The same things were measured in two ways. Each way mixes the same 7 hidden numbers, adds some noise and spreads widely along 6 directions of its own, which tell nothing about the thing.
(in the rows, 128 means zero)
Some things both ways: the first way, then the second way.
[118  97 148 172  81 115 137 127 207 150 138 145 170 110 155 193 146  86
 101 171  95 182 167  99 172]
[194 226 120  96 163  69 199  95 116  52 143 188 122 153 123  94 171 119]

[129 174 106 126 163  73 122 183 133 194 126 148  97 184 161 141 167  82
 160 154  72 124  42 148 115]
[117 195 105  94 154  10 176  71 124  32 139 165 143 121 122 133 150  88]

[142 157  88 131 104 104 145 117  86 165 145 118 129 129 148 138 126 104
 165 131  47 115 117 185  83]
[103  84 112 145 108 114  92  93 152 140 109 131 121 111 165 134 135 111]

[181 177  57 133  79  86 165 102  77 177 111 109 145 139 120 157  84 141
 190  95  62  94 117 169 104]
[165  92 148 106 115 177 109 143 139 180 109 166 135 118 138  90 108 175]

[116 154 133 129 151 114 107 148 146 163 160 164 129 163 116  93 140 107
 112 145 115 131 105 114 128]
[114 182 111 138 100  95 166  99  93  91 114 121 128 109 141 117 148 148]

[126 151  86 123 179  93 123 134  83 143 101 128  63 127 134  98 121 142
 147 110  90 126 109 152 142]
[ 57  79 136 138  70 166 107 126 128 126 126 117 133 140 160 155  86 109]

[112 105 130 117  99 121 148 108 133 126 174 109 134 172 160 117 127  66
 214 130  81 134  92 145  65]
[142 136  88 105 198  48 177 118 112  59 170 146 104 114 125  75 161  89]

[182 145  88 144  92  92 160 123 115 170 147 111 144 154 122 195 105 109
 171 128  74 117 129 151 140]
[114 151 124 125  91  89 179 119 107  75 124 137 128 117 121 111 134 148]

[147 115 162 162 128 126 164 135 160 126 111 115 125 150 119 169  84 123
 106 165 123 152 160  88 169]
[143 147 122 142 124  87 149 142 103 133 148 132 121  97 150  87 184 148]

[126 141  66 124 117  87 110  85 101 125 180 145  95  83  92 120 155 146
 151  36 117 137 207 172 145]
[106 174 147 148  93  99 176  97 134  94 130 150 126 141 131 112 144 150]

[132 144 135 134 177 100 131 123  86 213  94 131  89 150 146 126 129 138
 102 144  45 137  85 150 138]
[215 149 146  92 188 129 153 139 159 158 161 173 139 171 133  49 149 136]

[144 131 117 107 126 110 125 148 143 144 182 133 140 206 137 105 123  75
 198 133  90 123  72 123  96]
[ 78  73  79 133 101 124 112 104 133 100 123 129  96  96 168 149 156 117]

[100 116 172 142 186 124 116 180 150 131 143 139  77 155 171 121 143  80
 110 189  79 162 121 129 132]
[145 132 132 101  96 216 194 182 101 118 182 130 129 178 128  79 123 148]

[181 159  61 147  95  93 164 115  91 151 130 105 128 127 122 180  95 122
 177 127  78 105 134 164 142]
[142 189 113 140 173  10 190 100 129  84 135 135 100  99 103 100 140 128]

[138 137 124 124 114 123 124  72  81 174 161 130 141 126  89 104 121 157
 112  74  86 143 168 148 116]
[149  93 111 118 125 118 139 116 172 142 135 110 129 158 145  93 137 117]

[149 119 131 156 113 120 175 116 103 146  76  86 116 137 161 164  73 128
 148 157  52 136 119 139 129]
[110 155 123 133 147  69 142 106 103 117 124 127 131  97 143  96 142 142]

[145 142  81 121 127  77 164 138 109 150 127 103  86 150 121 166 144  96
 175 125 108 128  97 158 102]
[194 151 127  99 173 121 130 106 128 141 134 145 156 157 150  70 141 109]

[136 159 139 156 134 110 167 137 144 100 115 117  94 139  82 152  90 146
 112 128 177 133 183 100 151]
[100 162 129 130  82 138 173 157  50 100 161 115 162 117 138  95 134 150]

[162 178 102 161 131 104 153  91  65 233  97 130 128 115  96 160 104 170
  66 146  56 116 134 164 151]
[101 125 120 161  69 103 126 121 111 120 124 126 128  99 166 128 170 138]

[103 158 112 127 125 105 130  83  57 215 104 133 122 114 155 112 161 134
 129 106  48 142  91 184  75]
[134 171 108  86 176  39 136  84 133  94 142 144 160 130 158 113 172  93]

[131 111 134 118 105 127 138 146 133 106 170 105 138 154 149 119 131  66
 164 153  76 154 125 145  66]
[182 113  87 118 147 118 131 103 150 162 108 100 120 125 148  80 150 144]

[127 132 130 148  87 117 151  99 122 156 141 122 151 129 154 157 110 108
 155 132  59 138 141 156 102]
[189 129 163 138 156 121  94 100 148 191  91 151 148 137 156  55 130 155]

[104 125 143 122 191 108 128 163 138 107 135 127  57 150 116  94 139 109
 120 146 146 149 125 113 133]
[105 145 106 132 104 104 172 132  93  86 157 103 136 130 136 104 143 116]

Other things, the second way, with their names:
(717): [123  99 114 125 141  76 115 152 114 103 154 147 104  98 146 146 134  74]
(470): [121 151  97 106 182 147 116  86 133 112 172 173 133 141 184 114 184  79]
(419): [ 75 147  97 136  83 132 131 114  62  61 130 135 114  96 164 178 140  97]
(51): [114 135 121 119  80 105 145 125 110 114 123 114 153 119 142 126 130 133]
(816): [136 108 136 107 139 129 123 133 139 139 143 148 136 140 159 104 143 122]
(626): [172 113 122  97 126 128 134 121 143 126 126 122 148 175 140 109 107  93]
(727): [153 182 139 137  99 139 192 144 113 154 142  81 139 159 123  79 119 169]
(246): [126 175 116 126 119  96 169 104 112  80 144 147 126 132 133 122 149 116]
(621): [145 107 115 137 155 133 121 114 133 145 132 116 119 137 153  87 127 107]
(573): [106 122 129 100  65 182 123  74 153 111  90 121 165 197 173 148 110 115]
(535): [185 105 129 119 117 101 112 150 121 133 133 187 126  92 145 101 166 134]
(466): [ 98  91 114 128 147 123 123 148 143 135 174 162  98  98 154 113 165 129]
(265): [146 136 135 105 116 134 138 123 127 128 108 121 131 157 143 122 100 131]
(945): [ 96 143 101  97  83 157 175 119  94  62 146 118 146 161 136 131 112 104]
(376): [212 134 172 122 142 129 149 163 121 159 129 159 132 148 129  44 132 167]
(282): [130 143 120 105 139  69 145 144 139 121 178 157 123 117 170 113 222 127]
(489): [164 121 115 120 143  90 152 121 152 128 133 109 124 146 121 107 109  99]
(777): [188 172  98 102 177  72 179 130 122  96 176 164 115 117 136  67 208 124]
(884): [121 138 105 147  89 185 109 131  74 161 105 103 119  97 169 138 124 159]
(153): [134  90 116 142  85 110 132 147  83 104 119 114 136 102 124 107  97 113]
(140): [106 134 129 145 107 116 165 134  98  92 150 130 127 124 126  98 118 123]
(591): [131 148 118 125 123  92 142 132 110 119 151 132 134 117 148 116 153 110]
(392): [116 123 120 146 154 151  87 103 115 165 125 121 125 119 183 111 136 115]
(758): [166 117 107 106 144 120 159 154 106 119 157 111 132 140 123  81 118 104]
(787): [ 80 135 175 141  89  62 144 122 177 143 139 143 145 134 141 113 152 161]
(823): [167 185 110 109 181 200 120 113 129 180 152 169 108 134 186 107 192 157]
(297): [111  99 106 117  88 147 154 142 118  85 159 160 112 130 147 125 156 115]
(938): [109 154 115 100  92 107 177 120 113  86 127 122 142 132 127 127 125 142]
(256): [133 164 169 148 138 147 138 149 106 126 147 195  91 121 154 107 156 163]
(693): [120 119 109 154 165  62  89  70 158 160  84 115 104  92 167 117 148 130]
(5): [169  95 143 132 123 139 127 139 152 153 116 146 108 140 145  85 137 152]
(275): [122 148 120 120  97 119 151 116 130 115 131 131 134 137 153 122 154 140]
(383): [155 115 105  81 124  57 141 116 155 125 128 115 165 133 122 124 116  97]
(880): [156 161 113 101 120 126 139  94 150 134 112 141 131 142 156 125 164 145]
(57): [ 95 118 121  97 109 215 146 140 108 108 166 144 136 166 157 114 119 124]
(471): [177 149 111 102 155 116 147 136 117 122 139 142 110 130 154 109 164 125]
(19): [134 161 113 111  76 131 157 125 118 133 131  99 151 148 150 131 145 137]
(234): [ 89 141 106 111 119  91 171 131 121  82 184 132 130 129 148 115 176 112]
(231): [140  94 119 127 105 141 136 160 148 167 166 128 121 128 158  94 184 148]
(825): [167  73 100 114 127 140 147 161 165 139 174 144  97 142 140 100 163 107]
(354): [119 127 116 107 110 132 158 144 126 116 172 130 139 142 141 105 144 119]
(752): [121 117  84 113 149 139 129 129 132 124 181 163 108 109 180 113 218 113]
(189): [128 109 126 161 121 141 113 124 110 144 113 127 107 105 146 108 112 131]
(799): [177  96 158 141 190 213  42 108 157 241 106 169 123 137 199  71 134 149]
(260): [104 130 148 119 110  91 133 115 116 103 132 128 164 144 151 108 121 110]
(245): [161  93 158 143  71 123 129 186 123 177 118 116 123 116 144  91 139 177]
(365): [153 156 115 114 137  98 132  88 156 154 112 111 150 147 149 114 137 123]
(443): [112 135  70 111 135 140 163 112 145 108 179 100 118 161 148 144 140  70]
(315): [117 171 116 120 127  60 144 100 130 115 117 121 124 109 146 141 153 132]
(316): [145 143 117 132 162 172 114  97 119 145 120 146 106 135 173 102 141 134]
(533): [106 154 157 150  99 129 148 109  88  70 123 168 131 142 140 108 108 120]
(341): [144 133 112 124 134  91 157 118 179 120 157 167  95 131 156 113 206 133]
(538): [195  90 123 101 160 109 142 158 171 149 158 134 118 163 131  90 129  94]
(493): [ 48 155 115 139  99  77 149  92 104  59 159 136 145 117 160 141 165  92]
(139): [132 140  98 106 128 161 165 142  88 106 157 110 127 146 147 102 137 117]
(531): [169  71  74  95 118  59 116 114 162 125 113  89 139 131 142 133 138  72]
(295): [154 175 131 137 138 101  91  54 140 172  79 129 165 122 180  99 166 148]
(117): [167 220 124 118 185  48 205 138  84  73 182 166 119 112 126  62 197 135]
(891): [148 155 123 127 154  86 151 126  86 111 140 127 146 119 125  80 116 112]
(356): [123 169 132 149 128  83 118  69 114 130  82 114 142 116 159 109 132 139]
(62): [143 155 100 101 202  88 149 110 116  99 166 155 117 122 147  85 167  99]
(445): [151 133 150 125 120 139 126 118 128 149 113 144 142 141 153  88 131 151]
(169): [176 115 150 120 129 134 133 110 147 136 103 109 146 191 139  81  86 105]
(146): [138 184 123 166 162  68 176 115  86 107 126 136  91  82 121  66 145 168]
(332): [132 147 136 108 119 100 153 130  99  95 144 127 163 147 132  98 110 107]
(108): [116 122 102  89 126 171 154 127 110  86 162 133 135 168 154 117 131  96]
(460): [115 129 102 117 109 146 164 142  99 107 155 131 123 114 121 115 115 135]
(718): [127 151 103 128 113 106 146  92 103 104 124 119 152 121 145  98 142 122]
(462): [125 119 136 131 130 152 117 125  99  94 147 192 121 124 158 117 138 104]
(122): [126 130  96 130 155  79 109  83 117 128  89 106 126  94 149 114 119 121]
(362): [134 146  91 109 141 110 167 112 120 102 132 109 116 129 122 108 113 123]
(106): [141 190 130  86 178  75 215 144 112  75 180 154 119 139 107  76 146 140]
(119): [107  59 110 121 100 155 122 129 139 132 142  99 148 152 141 111  90  89]
(804): [140  96 110 127  79 187 130 130 133 128 146 146 128 150 165 111 157 121]
(733): [ 87  81 129 128  96 121 106 119 140 144 123 131 147 115 155 122 120 129]
(44): [134 126 133 126 141 192 126 117  89  94 143 180 127 151 170  85 143 112]
(35): [151 138 135 146 190 100 122 113 140 120 157 211  89 101 155  84 179 123]
(789): [113 118 116 135  84 186 119 128 123 149 127 125 117 128 177 129 160 155]
(814): [143  97 128 146  95 124 121 146  95 133 114 110 135 111 138 100 108 125]
(299): [164  92 127  84 138 159 143 164 140 142 172 156 147 152 132  75 131 129]
(95): [111  62  88 104 108 184 107 105 161 120 142 107 137 182 173 149 115  56]
(856): [212 139 149 109 111  56 145 141 133 139 102 120 154 144 118  98 111 124]
(263): [156 155 117 137 160 130 114  63 194 156 123 168  99 146 179 120 191 130]
(596): [123  67 126 124  86 158  87 132 158 158 126 138 131 140 172 146 131 111]
(520): [120  96 134 114  82 116 152 155 119  79 141 135 120 152 139 146 111  93]

Some of these things the first way, each followed by its name:
[164 147  62 124 133  82 149 121  56 163  83  96  85 109 136 151 126 143
 152 103  60 137 120 179 126] => (938)
[139 132 143 140 127 121 160 141 154 112 134 117 125 166 101 137  95 115
 136 149 158 138 133  86 141] => (758)
[114 178 111 157 107 109 122 147 128 175 177 162 143 124 162 159 162  72
 131 173  57 121 124 179  99] => (246)
[115  78 159 138  84 132 161  90 179  80 128 104 140 139 128 129  87 120
 165 105 150 170 175  77 132] => (62)
[169 204  58 129 176  69 150 144  66 211 106 136  76 159  85 142 132 144
 129 131 114  91  66 159 142] => (591)
[ 78 113 134 141 148 134 103 118 117 153  97 148 129  88 188  80 153 119
 104 144  56 175 116 138 127] => (265)
[112 135 179 149 143 140 123 155 147 149 148 148 137 185 195 120 100  79
 156 182  45 126  93 129 106] => (466)
[ 69 161  88 115 196 103 102 118 103 154  93 169  79 122 122  17 152 148
 129 110 156 131  65 112 142] => (717)
[146 155 137 139 180  99 138 170 121 202 109 134 101 177 135 145 127 108
  93 189  68 129  73 129 139] => (945)
[157 134 136 153  95 118 157 106 122 142 155 119 139 142 119 194 106 122
 137 105 102 142 180 140 139] => (234)
[ 95 164 151 123 102 151 111  96 138 165 177 172 204 176 118  37 114 112
 137 128 114 119  97 102  70] => (122)
[159 224  82 122 116  87 131 168 102 175 171 156 144 183  98 138 147 103
 155 108 126  96  94 153  86] => (383)
[101  75 177 144 145 138 116 143 162 135 126 131 130 139 202 116 127  80
 126 182  38 178 116 120 134] => (5)
[112 120 178 139 136 146 126 118 170 122 154 148 147 169 100  87  91 125
 105 138 148 145 153  67 148] => (621)
[162 134 110 132 200  84 125 148  55 174  91 112  34 139 176 169 131 144
 143  98  22 142 125 188 173] => (787)
[134 177 121 141 126 121 119 114  91 195 140 156 149 129 103 117 135 145
  81 115  90 137 141 142 124] => (365)
[175 117 108 128 154  83 159 162 151 131  98 105  91 168  91 166 113 130
 133 125 162 153 118  78 195] => (626)
[131 170  97 155 136 102 136 115 147 178 100 163 144 129  85 109 110 152
  89 148 154 121 111  85 181] => (419)
[142 126  71 133 148  87 132  93 110 168 106 142 105 117  92 124 135 165
 128  85 142 146 126 108 199] => (520)
[ 77 152 119 141 163 102 122  91 110 201  87 154 100 106 153  74 133 141
 104 159  66 128  86 145 124] => (462)
[ 67 117 166 136 138 146  98 113 150 126 145 158 139 112 157  62 144 108
 107 135  99 171 142 115 108] => (356)
[150 140  93 173  86  91 167 107 137 168 126 126 130 111 148 209 107 107
 149 163  61 119 144 161 155] => (533)
[141 128 123 131 156 106 130 150 127 151 121 122 103 148 133 130 126 114
 123 146  93 146 115 127 151] => (789)
[110 122 133 103 145 105  78 159 167 141 209 172 127 170 128 101 200  73
 147  89 120 169 122 116 123] => (573)
[142 116 132 141 126 112 156  77  98 174  74 112 121 122 119 138  86 173
 112  96  83 156 143 117 163] => (816)
[ 46  99 194 148 131 175 103  78 157 110 140 156 150  97 160  21  97 127
  96 159  89 164 164  98 108] => (146)
[ 97 152  96 113 119  97 109 116 117 130 196 145 105 110 102  98 180  98
 144  96 118 138 158 170  82] => (804)
[122 154  81 130 135  96 125 102  82 163 113 138 106 101 118 105 144 148
 126  84  95 138 136 157 129] => (596)
[140 111 136 130 135 118 135  71 122 143 113 128 123 149 102 108  85 168
 138  63 132 155 157  86 176] => (106)
[101 160 140 161 122 138 146 113  90 175 116 132 136 117 174 121 113 106
 119 190  37 122 102 173  81] => (392)
[111 103 121 134 118 121 139 104 134 136 127 119 128 122 155 109 120 106
 149 145  79 150 121 129 122] => (316)
[ 85 156 169 149 145 138 117 163 161 104 137 149 127 137 152  76 101 102
 109 181 107 134 138 110 105] => (460)
[134 150 116 156  96 124 134 112 124 210 157 155 192 157 148 154 140  84
 140 164  63 125  79 143 118] => (471)
[123 182 107 157  88 119 117 125 145 170 170 178 187 115 104 135 156 110
 102 119 138 135 156 125 136] => (856)
[138 115 143 133 134 112 144 118 154 139 135 127 123 169 100 134 110 128
 129 115 146 154 133  81 158] => (108)
[130 132 132 153 131 116 150  46 111 190 100 140 130 115  74 127  96 194
  80  96 136 142 163 100 183] => (117)
[146 144  93 148  76 113 127  77  79 196 131 136 172  85 133 156 143 138
 110  97  45 151 162 174 123] => (880)
[167 125 105 154 102 107 164 142 127 109 117  98 123 119 125 187  97 120
 137 146 105 145 174 132 154] => (489)
[135 153 123 110 184 101 115 129  86 170 149 143  78 163  97  91 140 142
 116  95 114 134 117 137 130] => (231)
[206 141  62 116 161  56 167 119  70 201  98 102  64 179  86 198 132 152
 170  68 122 127  84 138 191] => (282)
[136 139  81 116 129  85 134 134 119 127 160 124  97 144 133 136 150  93
 193 101 108 132 119 154 114] => (445)
[137 157 139 166 100 124 178  95 122 148  84 117 139 120 101 142  65 162
  98 149 119 126 162 114 136] => (891)
